All groups share one centre, and each spreads out both ways along 10 directions, with some noise.
In the rows, 128 means zero.
Some rows, each with its group after it:
[133 182  90 148  76 112 129 103 128  96  94 153  52] => J388
[194 164  98 123 129 100 108 155 144 107  81 143  95] => J21
[113 111 142 118 140 167 148 123 134 120 196 169 102] => J21
[135 111 151 135 147 130 127 130 140 122 140  79 148] => J388
[102  74 136 157  52 122 164 139  79 140  68 141 118] => J221
[ 57 123  98 111 111  86 139 140 106 160 111 159  70] => J68
[138 114 152 100 196  53 128 161 152 146  92 136 164] => J68
[128  83 137 121  99 113 120 133 105 158 116 118 104] => J21
[151  74 168 125 111 125 171 125 156 117 165 113 106] => J68
[159  96 179  74 136  92 146 167 208 100 127 144  87] => J698
[ 15 155 127 179 125  99  90 127 134 178  52 111 161] => J68
[136 104 120 102 106 146 151 160 111 138 129  96  70] => J388
[ 91 150 114  80 157 102 119 149 107 145 108 167 192] => J698
[ 86 128 117 148  99 154 139  96 116  34 165 115 142] => J68
[109 107 175 144 118 159 114 113 157 164 152 112 146] => J21
[126 100 173 113 126 225  74 153 132  82 102 108 122] => J698
[ 81 140 149 141 151  92 107 123 139 153  97 113 154] => J698
[ 80 139 156 134 147 165  89 106 123 171 128  86  90] => J21
[145 140 109 175  88 121 141 138 119 128  65 130 120] => J388
[130 134 116 125 111 104 126 121 144 136 141 167 124] => J698
[156 167 116 126 124  75 120 100 158 186 122 124  58] => J221
[ 65 142 152  90 143 180  77 119 139 167 175 141 121] => J221
[113 123 171 142 143 147 101 135 142 141  83 120 170] => J698
[165 131 115 147 132 126 129 112 145 116 187 142 104] => J698
[125 130 149 119 160 189  79 165 131 143  96  59  79] => J388
[137 124 150  91 166 110 170 114 148 108 154 105  74] => J68
[147 127 128 106  89 100 145 150 174  87 132 130  75] => J698
[112 125 128 125  68 132 125 138 129 148  99 121 133] => J21
[134 130 142 177 132 155 154 106 136 108 139 122  77] => J21
[120 157 152 160 118 121 196 107 187 126 156  93 158] => J21
[ 88  72 183 119  82 123 140 138 179 129 143 134 112] => J698
[113 135 125 154 103  99 143 117 137 117 111 160 170] => J388
[ 95 126 152 150 102 106 149 137 177 165 115 155 110] => J388
[116 158 123 126  97 135 123 120 149 132 139  90 144] => J21
[103  79 129  82  85 122 197 162 158 160 206 126 103] => J221
[ 82 107 177  91 127 126 183 123 133 187 129 100 182] => J68
[ 89 127 149 126 127 120 141  79 137 127 187 123 160] => J388
[162  72 130 151  86 148 126 126 113 211 162 139  98] => J221
[125 187 116 141 134 181 125 100 119 149 166 102 168] => J698
[153  65 158 139 128 133 150 204 138 160  75  88 107] => J388
[102  84 144 109 100 178  64 184 138 145 136 152 127] => J221
[160  83 108 104 126 121 164 162 115 117 174 155 139] => J221
[147  94 152 132 103 163 135 126 109 100 102 122  85] => J68
[121 146 138 129 158 126 149 160 175 104 123  65 161] => J221
[107 141  80 136 116 119  87 145 121  41 123  84  96] => J698
[119 100 157 153  75 156  78 135 172  91 130 123 159] => J21
[127 199 107 137 183 112 150 122 144  88 110 117 134] => J21
[141  86 162 156 157 114 124  69  91 105 128  51 110] => J388
[115 191 101 121 117 131 122 123 163 120 131 137 135] => J388
[168 138 130  78 123 103 149 164 156 152 110 140 133] => J68
[ 53 124 139  74 105 139 106 143 149 127 143 151 149] => J388
[114 153 120  93 112 136 141 125 147 173 175 121  54] => J221
[111  82 143 111  90 128 176 140 118 140 144 134 120] => J698
[ 78 143 126 124 120 124  75 136 165  84 117 124 165] => J698
[ 83 107 141  98 156 127 160 116 116  95 159 145 140] => J221
[112 101 137 136  84 116 154 137 132 118 121 134 137] => J21
[103 101 142 107 128 134 135 137 129 141 150 143 103] => J221
[126 162 116 102 135  80 179 118 169 129 158 108 104] => J221
[ 50 112 127 115 111 106 127 126 108  72  96 133 115] => J68
[ 69 125 117 166 122 107 124 112 126 108 135 123 106] => J68
[108 129 102 130 161  80 107 145 131 115 115 154 109] => J68
[136  93 106  83 124 108 231 156 108 166 207 129 164] => J221
[ 91 159 118 146 142 113 139 124 110 115  78 101 166] => J21
[153 114 135 145 174 143 108 151  96 147  57  68  97] => J388
[ 87 117 136 107 163  48 136 148 163  97 119 128 132] => J68

New rows, each followed by its group:
[135 144 160 117 140 173 142 122 147 161 147 134 168] => J698
[114 157 127 138 202 121 131 132 103 102  68  95 156] => J221
[117 112 103 163 130  10 104 163 191  97 116 153  98] => J68
[108 161 170 177 131 111 204 111 210  78 105 123  91] => J21
[144 102 118 135  71  98 105 144 121 137  90 173 149] => J221
[122 100 115  69 137  70 130 146 104 179 134 106 142] => J21
[157 151 130 143 134 148 185 116 151 139 156 165 108] => J21
[ 71 107 175 125 165 119 122 129 171 118 118 130 121] => J21
[131  97 142 134 151 102 115 115  99 124  83 114  70] => J388
[ 70 140 153 117 129 119 140 144 182 177 131 145 131] => J388
[ 79  82 188  90  98 121 166 137 177 152 169 115 190] => J68
[105 120 176 127 112 111 117 114 172 183 130 180 151] => J698
[142 160 133 138 135  95 108 125 177 159 119 109 165] => J221
[146  90 115 164 152 147 147 143  49  91  77 132 182] => J221
[ 90  97 107 115 147  77  93 143 110 115 136 169 164] => J698
[121 105 148 152  78 137 131 108 150 113 140 128  96] => J221
[135 107 130 126  79  89 144 142 157 168 123 132 108] => J221
[ 81 190 105 110 110 113 118 132 167 127 117 184 148] => J388
[123 169 113 128 109  52 196  74 137 105 113 118  91] => J221
[122 122 183  91 152 122 164 143 138 189  49 126 105] => J698
[ 76 104 168 134 131 128 147 170 176 121  94  64 166] => J221
[111 127 127  83 136  96  97 167 185 156 149 167  98] => J68
[146 149 112 172 137 113 149 102 105 165 139 115 134] => J698
[162 107 178 138 136 145  96 135 146 144  94 170 147] => J698
[106  95 149 106 147 139 186 148 125 201 164 106 132] => J388
[100 150 140 168  91 105 105 135 192 143 107 100 137] => J68
[ 41 128 141  82 125 114 189 140 130 118 117 112 151] => J221
[150 137 118 146 167 120 138  96 109 180 170 145 112] => J698
[121 127 121 133 111 104 160 173 133 157  82 140 160] => J388
[144  96 149 106 158  75 151 150 129 127  81 128 119] => J68
[170 110 116 114 185 114 141 181 121 153 125 146 150] => J388
[124  44 156 152 124 170  28 140 117  76 148 142  99] => J21
[127 128 126  61 143  91 148 163 164  90 123 116  60] => J698
[106 153 122 150 118  78  99 124 148  86  82 187 204] => J388
[118 124 114 116  90  90 120 131 114  69  81 127 148] => J388
[113 123 181 124 111 180 115 120 157 155 137  99 186] => J68
[ 96 103 147 115 138 118 174 131 127 127 139 114 115] => J221
[106  99 153  93 123  96 125 154 126  68  34 134 140] => J68
[102  94 118 149 139  83  86 146 132  67 119 163 110] => J68
[ 99  79 148  92  92 132  99 142 139 155 158 133 103] => J21
[105 155 127 108 141 103 145 135 172 150 154 163 127] => J388
[122 157 128  97 155 173  86 160 150 123 133  85 121] => J388
[ 78 100 181 175 101 158 133 105 143 141 114  99  92] => J21
[ 90 143 133 115 106 115  83 125 150  88  92 130 118] => J388
[113 114 162 127 134 120 125 107 164 177 179 127 127] => J221
[151  87 122 144  45 129  89 139 121 136 111 181 108] => J221
[108 155 120 147 112 143 115 125 145 168 144 116 146] => J68
[ 65  74 160 137 129 158 156 107  77  47 111 144 142] => J221
[124 164 114 163 109 138 112 117 146 147 120 111  84] => J68
[ 75 124 118 153 112 122 137 117  96  94  91  80 109] => J21
[ 90  85 141 109 112 121 170 150 126 107 138 130 131] => J221
[101 135 156 150 107  90 103 101 156  81  74  81 129] => J388
[ 70  76 154 140 101 121 168 133 112 118 108 148 142] => J21
[ 63 131 124 114 120  83 124 120 148 165 152 162 149] => J698
[ 84 125 171 143 134 113 146  73 146 160 132  73  73] => J388
[ 85 108 117 140  64 173 174 135  55 140  84  80 126] => J698
[180  42 178 127  77  96 206 122 172   9 162 101 122] => J68
[136 131 132  86 157 135 131 129 112 112 133  35  97] => J388
[126 147  99 126 102 143 127 124  99 139 135 112 179] => J21
[103  91  94 160  96 101 149 130  80  95 148 168 142] => J68
[ 91  89 143 134  96 110 169 129 131 177 151 129 110] => J68
[ 93 110  90 110 113 129 137 131  67 137 157 156 164] => J698
[179 104 107 162  91  89 159 138 101 156  82 132 113] => J221
[ 99 151  99 169  94  83 121 127 181 102 142 120 111] => J68
[ 75 164 129 113 167 116 115 117 149 102 124  93  64] => J21
[102 156 135  58 117 120  90 153 160 174 117 146 109] => J21
[ 77 144  96 104 152 126 134 146  54 149  88 123 171] => J698
[122 122 120 142 106 145 131 133 112  87 112  86 115] => J698
[117 129 131 160 108 166 115  98 133  68 149 110  83] => J68
[121  46 195  84  51 104 193 165 184 144 104 171  45] => J698
[ 70  82 119 114 157  62  98 149  95 131 115 158 137] => J698
[126 124 118 102  92 145 159 122  98  52 128 133 130] => J68
[ 78  78 112 160  68 130 148 132  88  91 156 101 183] => J698
